The same things were measured in two ways. Each way mixes the same 11 hidden numbers, adds some noise and spreads widely along 7 directions of its own, which tell nothing about the thing.
Some things both ways: the first way, then the second way.
[ 15  -8   0  18  -9  17   7  -4 -36  26  20  12  26  15  19  58  -2 -32
  13 -59]
[  2  17  12 -20   5  28  24 -26 -40 -40  12  36 -19  16  31  15 -40 -17
  14   1]

[  3  24  -9   2  -6 -10 -26  -5 -79  -2  15  50 -13  14  -8 -13 -16  15
 -34   5]
[-18  21 -42  -3 -39 -15 -17  27  -5   6 -28   8  32  -2  37   3   0  31
 -60 -20]

[  8  30 -29  38  36  30  -6 -11  87  13 -31 -67  38   7  18 -23  27 -47
  24  35]
[ 22  36  -2  -9  -9 -36  25  22  21  38 -70 -17  20 -14   1 -12  28  57
 -11 -23]

[ 25  12 -20  59  39  16 -29  13 -26  -2  16 -34 -23  74 -15 -46 -11   5
 -36  30]
[-44  18  -1  20 -36 -28 -23  -7  21  16 -12   3  -2 -39 -32  13  14 -29
   1  15]

[-16  -4 -44   0  -7 -18   2  14 -17  38  19 -26 -19 -27  28  42 -33 -27
  -2 -38]
[ 11  35  -5   9 -14 -21 -11 -51   5 -37   2   1  55 -26  -4 -16 -10  19
  21 -22]

[-19  20  24 -45   2 -31  22  14  26 -26 -38  40  32 -35  22  -5  35   9
  28   2]
[  7  10   5  34 -48 -29 -17 -23  20 -16 -28  10  -1 -26   7   8   2   2
  30  -1]

[  1   5  -8   4  -2  -3 -16  -2 -11  -9  -8  -4  -5   9  -8 -30  -7   9
  -5  23]
[ 11  43   1 -12  40  26  10  15 -16   1 -19  -1  34  -3  21 -17 -46  40
 -27 -26]

[ 27   3  33  32 -10  21 -61 -16   4  13  40 -32 -35  64 -31 -15   9  18
 -16  16]
[-24 -10 -35   0 -33 -15 -36   1 -30  10 -14  -6 -21 -28  15  13  48  -8
 -14 -36]

[  5  -7  11  -7 -20  -7 -13  20  19   0  -8 -16  -2   7   0 -19   4  21
   8   7]
[  1  -8 -20  19  -1  23  -1  -3 -11  35 -25 -14  -5 -18 -49  -7   9   3
   1   1]

[-30   7 -33  10   0  -2   8  16 -24  30  37  19 -27 -23   9  10 -21 -36
   0 -19]
[ -7  29   9   3  -2 -33  19  -7  13 -17  -2  26 -14   5  41  -7   6  -1
  10   7]

[ 19  -3  26 -18 -12  -3 -17  -1  37   8  10   6 -30  -4  -8 -15   8   3
  21   7]
[ 16  15  -6  -4   6   7  22 -30  -3 -27  -8   5   0 -14  15 -28  -9  -2
  47 -13]

[-27  40 -79  36  52 -16  30 -56  12  32  -2 -56  29   8  -8  37 -54 -60
 -26 -29]
[-18   2   7  24  26  11  -6 -32   8  -6  55  -7  26  -7 -45 -10 -27 -19
   3  32]

[-36   0 -10  -3 -10 -14  18  18   6   4  -3  11 -13 -24 -26  -6  -1 -18
   9  10]
[ 23  14 -23 -32  10  12  57 -48 -24 -16  15  52 -45  17  -2  17  12  -4
  34  21]

[ 20 -16  23  24  32  16  -7 -22 -16 -10   5  -6  -8  40 -35 -38 -13  -1
  -4  20]
[ 11  -4   9   9  34  22   4  25 -17  17  10 -10 -43  16  16   2 -13 -41
  -9  19]

[-14  12  13 -20   4 -21   2   9  -6 -15  -3  52   4 -11  -7 -24   2  18
 -12  -6]
[ -5 -28 -38  29 -20  11  16 -21  14  17 -20  -4  -5  -9 -43  -9  15  -4
  24  32]

[  7 -28  -9  37  24  27  -1  26 -34  23  47 -36  -9  26  42  40  -4 -12
 -18 -50]
[  7   6 -34   4 -28  -9 -21 -23 -18   9  26  17 -24 -16 -29  40  32  -8
  25  10]

[ 12 -41   9   7   5  -2   1   6 -43 -11 -15   9  -6   8 -21 -27 -24  -3
  10   6]
[ 28  20 -51 -19  33  46  11  31 -28  49 -40 -16  45   3 -21  10 -16  56
 -54 -14]

[ -3 -18  30 -51  -6 -38  11  16  24   1 -27   0  -9 -29  -7  -3  14   0
  35   0]
[ 57  10 -31 -14  11  42   5 -20 -28   0  -5 -13  -3 -16 -22  -1  -9   5
  19 -12]

[-16   8 -49  18 -17   8  25   2  -8   7  12   7  -7 -11  20  25 -12  -7
 -24 -20]
[ 19  10   6   7   7  -6  36 -12 -20  30 -32 -24 -31   5  -6 -22  25 -10
  26 -17]

[  1  12 -12 -12   2 -10  41  -4 -28 -16 -33  30  30 -15  34  16  17  -7
   8  -4]
[  7  -9 -22   8 -24  10 -20  20  -6  12  -3 -14  13  -5 -12  10   1   1
 -38  11]

[ -5  69 -34 -16 -32 -24  -3 -11  26  -8 -15  44  13 -13  55  -2  35  39
 -44   5]
[  6 -28 -45   1 -43  19  21 -28 -10  -2  13  16 -22  -6 -23 -15   5   3
  36   7]

[  7 -14  30 -24  -6   0 -42  10   2  16  21 -36 -35 -10 -10   2  10   7
  13  24]
[  7   9 -44 -10 -53 -17 -26  13 -27  16  28   8 -13 -11  12  20  31  13
  -4 -21]

[ 10 -29   9 -16 -43  42 -25  25  29  -6  10 -25  -7 -35  52  13  28  37
   2   0]
[-24  19  -1  -1  -9 -35   3  17  28  18  20  -3  55  11 -22  -9 -11  54
   6  15]

[  3   6 -47  29  39  -4  -8  -3  -8  45  12 -22   6   8   7 -15 -43 -49
  -6 -24]
[ -7  30 -21   7  20   9  -6  47  14  37 -17  -9  36  -2  -5  -7 -28  35
 -39  11]

[  5  -4  45 -18  -6  25  15 -32 -31 -22  21  18  18   7 -30  49  13  16
   2 -13]
[  1  21  11 -19  36  -1  26 -16   1 -39   9 -12  22  17   2 -41  -9  10
 -18   4]

[-49  -1 -35   6 -11 -12  -7  62  29  43  14 -48 -18 -28   1   1   1 -37
  11  -4]
[  5  28  16 -16  36  -4  24 -45  22 -42 -16  -4  21 -20 -38 -29   1  16
  10  10]

[  0   2   5   7   3  14 -13  16  -5  -1  -2  -5   8   8  11  -7  17  -9
   9  -5]
[-21  21  11   1  -8 -12 -24   7  -6 -26   0  11  16  -3  35  28 -15  -5
 -19   4]

[ 38 -15  53  -8   2   3 -15 -39 -35 -17  -9  28  17  21 -22   4   4  22
  -1   5]
[ 25  26 -57 -14 -39 -17 -15 -42 -18 -23   6  44 -17  -5  49  17 -11  -3
   7 -39]

[ 16  12   2   5   1 -11 -36  24 -11  -1  -3  -2 -15  28  -7 -40  19  34
 -33  31]
[-10   3   4 -16 -18  13  -3  22  -9   4  13  -2 -33   4 -10   5 -24 -28
  -2  18]

[-13  19  -5 -12   2 -29  -5  -6  21  22 -11 -47  -2  10 -36  15 -10 -25
  20  -1]
[ 21  24   8  -5   9  19  42 -59 -19 -15  12  33 -30 -12 -22   7  -9 -37
  20  23]

Other things, the second way, with their names:
(432): [ 27   8  21  23  35   3 -14  14  10   4 -26 -51  27 -24 -10 -40   4  11
 -27 -16]
(155): [ 39   8  -9  -2  -2   6  23  23 -31  74 -13   2 -48  18   2  32   2   7
 -27  -5]
(331): [ 18   6  11  14  23  19  12  28  -4  19  -2  -1 -11  29   4   6 -34 -11
  -8  33]
(151): [-11 -37  -2   9   6  25 -23   3 -23 -26  32  -7 -12  29  -6  17 -16 -32
   1  31]
(438): [  8   6 -18 -15  15   8  37 -30  11 -16 -27  -7   4   0 -16 -56 -12  26
   3 -15]
(449): [ 28 -51 -47   6 -16  42 -23   8 -75  15  24 -31 -63  25   8  -3  18 -25
  12 -34]
(324): [  5  18 -31 -21  -6  21  16  40 -28  48  37  28 -23  36 -10  14 -25  17
   4  20]
(286): [-25  14  -9  -1  -2   6 -30  47 -21   8 -47 -13  19  -2  10   8   6  37
 -52 -21]
(318): [  9 -10 -37   1  -6  33 -10  -3  -8  -3 -17 -10  38 -18 -32 -21 -17  46
   3 -15]
(144): [ 17   1 -58   0  16  26  -6 -28 -17 -12  14  17   8  -4 -27  -2   8  24
  -3   3]
(311): [ -8  33  29  12  12 -17 -25  20 -14   1   8  21 -47   0  42  15  -9 -25
  11  -8]
(494): [-10   6  40  18  14  -4 -51   2 -31 -36 -17 -40  13   0  39  -2 -22 -17
 -15 -45]
(205): [  9  21  22  19 -17 -14 -33  33 -21  35  13 -14 -40 -12   9  21   3 -26
  12  -9]
(161): [ 12  11 -35  -1 -24  22 -16 -31 -17 -24 -29  -6  18 -37 -10 -18  -4  -1
  14 -32]
(153): [  6  27   0 -15  32  12  33   5  21  23  15  19   2   2 -44   7 -22  22
  10  46]
(206): [ 17  21  19  17  -2   7  16  -5  32  -7 -19 -10  32  -6 -13 -29 -58   6
   3  20]
(269): [ 17  27 -54 -12   0  10  25  -2  18  27  13  25  26   2 -40   0 -19  34
  -4  32]
(182): [ 26   0  27  -2  17  20  44   8   2  30 -54 -26 -16  -4 -23   0  -9  -3
   8  15]
(228): [ 23  -9  -5  28  -5  12   9   9 -16  14 -46 -18 -17   4   0 -16  18  -4
  17  -1]
(61): [ -5  35  26 -16  39  16 -14  51 -29   5 -13 -28  24   9  22 -11 -27  23
 -31 -26]
(328): [ 16  -4   1  25   3  16  26 -51 -32 -25  25  39 -35   6   8  19   9 -19
  56  20]
(104): [ 22  10 -28 -10   2  24  33 -33 -41 -31  33  37   7  23  45   8 -20   8
   5  -1]
(296): [-11   8  11 -15 -12   4 -24  22 -34 -29  42 -12  39  17  -1  13  -5   9
 -18   9]
(457): [ -6  47  17  11  12 -39 -12  38  23  28  11  -3   8   4  42  -8 -18  -3
 -46  -1]
(138): [-54   0  -2  -1 -24 -21 -60  -3   1 -57   8 -12  33 -17   9 -22  -8   6
   9 -31]
(218): [  3  18   5   8   2 -19   3  31 -12  56  -6  -3 -17  25   3  39   1 -15
 -21  20]
(305): [ -3  37  41 -45  33  -3  12  48  -6  -6 -48 -38  17  22  10 -13 -23  27
 -27 -13]
(213): [ 37  70 -32   3  -7 -39  -4 -23   7  20 -36  31  36 -24  24  25   7  51
 -28 -33]
(270): [  3  15 -16 -23  -3   3   9  38   0  15  -7  17  -5  11  29   7 -23  41
 -21  -7]
(245): [-17  54   4   8   3 -29 -28  38  36  17 -18   5  41 -37  -7  -2   4  40
 -32   5]
(476): [ 30 -10 -37  -5 -15  23  33 -20 -26   9  27 -10 -21   9 -22 -17  16 -35
  15  22]
(426): [-22 -10 -11  12 -23  11 -16   8 -24  20  -4 -10 -16  -3 -11  27   1 -47
   4  16]
(193): [ -6  12 -18  -1  -5 -18 -28  36  -6  26  -7 -16 -20   3  22   1   6 -15
 -20 -14]
(465): [-14  16 -28  -8  23   7 -30 -12 -26 -35  46  26   9  16  32   6 -28  18
 -19 -20]
(458): [-24  25 -33   5   3   1 -39   0 -16   4  40   6  13 -10 -33   8   4   1
  -1   5]
(379): [-33  32  31 -16 -21 -25  13   4  -7  -9  -9  31 -16  18  19  23 -24   3
  24   5]
(295): [ -2  54 -12   7  -9 -31  10 -39  21  -2  -3  28  26 -26   7 -14 -19  15
 -13 -16]
(242): [  6 -10  -2  16   8  -3  -6  11   5  -2 -58 -25 -19 -17  28 -32  19   2
 -24 -28]
(234): [  9  40   4 -27  61  43   8  27 -23   8 -22  -7  48   6 -18  -7 -46  62
 -23 -16]
(260): [ -8  26  15  23  -8 -33 -15  12   8   3 -24 -13  40  -6  28 -13  -3  26
 -16 -23]
(503): [-33  18   3 -12  15  24  -2  -2  -5 -16  42  20  -5 -12 -42  -2 -22  -2
  12  28]

Some of these things the first way, each followed by its name:
[  1 -22 -27  19  -2  27  -2   9  22   8 -23 -53  25 -10  11  -3  -6 -16
   7  -5] -> (218)
[ -4 -25  17 -28 -56 -22 -42  31  60  34   1 -46 -15 -15 -11   0  -3  18
  19 -25] -> (234)
[ -5  22 -50  23  12   8  -4  -6 -28  -4 -14 -25   3   7  14 -20 -14  -6
 -19  36] -> (295)
[ -6 -20   2   6 -13  -3 -25 -21 -26  16  12 -34  -3   7  -3  28 -14  -6
  -7 -20] -> (155)
[ -2  -4  -4  -9  16 -10  34 -16  -6   5  -8 -17   3 -12 -23  46 -16 -30
  21  -8] -> (296)
[  6  31 -51  28  21  11  14 -42 -43 -28  -6   4 -18  24  14 -31 -16  16
 -53  42] -> (457)
[ 33 -10 -23  44  17  45 -17  41   5 -13 -27 -32  15  30  26 -60  18   5
  -2  39] -> (426)
[  8   1   5  20  -3  40   3   3 -29 -24  -2  29  32   7  15  -9  28  19
 -14  26] -> (438)
[-25  -7   6  11  26  20 -12  25  52  15   6 -52  15 -20   4 -14  -2 -36
  45   7] -> (328)
[ 18   5 -30  15  -5  -1 -25  47   9  38  -4 -25  -2   4  35 -18   2 -17
   9  -1] -> (161)
[ 10 -45   2   2 -11  30  21  40 -53 -18  -2  32  17 -17  56  -3   6  17
   6 -23] -> (331)
[ 12  -5  19  18  13  17  19  -7   8 -26  -1   2   3  32  -1 -20  11  19
  -1  16] -> (311)
[ 10  -7 -10 -16  40  16  68 -12 -24  -8 -30  15  34 -35  -1  23  -2 -49
  44  12] -> (476)
[ 19 -30   9  15  -9  14   5  -1 -41  -1  26   6 -29  26 -12  14 -18  10
  -6 -12] -> (61)
[19 -8 11 28  7 19 -2  2 -1 12 17  6 13 20 -7 13  1 -8 -2 -7] -> (138)
[  5  28 -13  15   7   7  -1  11  21   6  15 -25   9  36  19   7  20  15
 -24 -10] -> (503)
[-18  -6 -15 -11 -12 -16  24  40  -3   7  -2  38   2 -35  24  -7 -12  -7
  14 -21] -> (228)
[ -2  11 -15 -26   0 -36 -32  23  -6  18 -15   1  -1 -21  13 -24 -13   5
  -5  -3] -> (206)
[ 44 -36  36 -13  -6  16  28 -30 -41 -17   9  40  17  12   3  40  -8  30
  -5 -36] -> (324)
[  2 -12  16  17 -10   7 -40  11  -5  -1  12  -5   1  18  -4 -20   0  34
 -34  -8] -> (151)
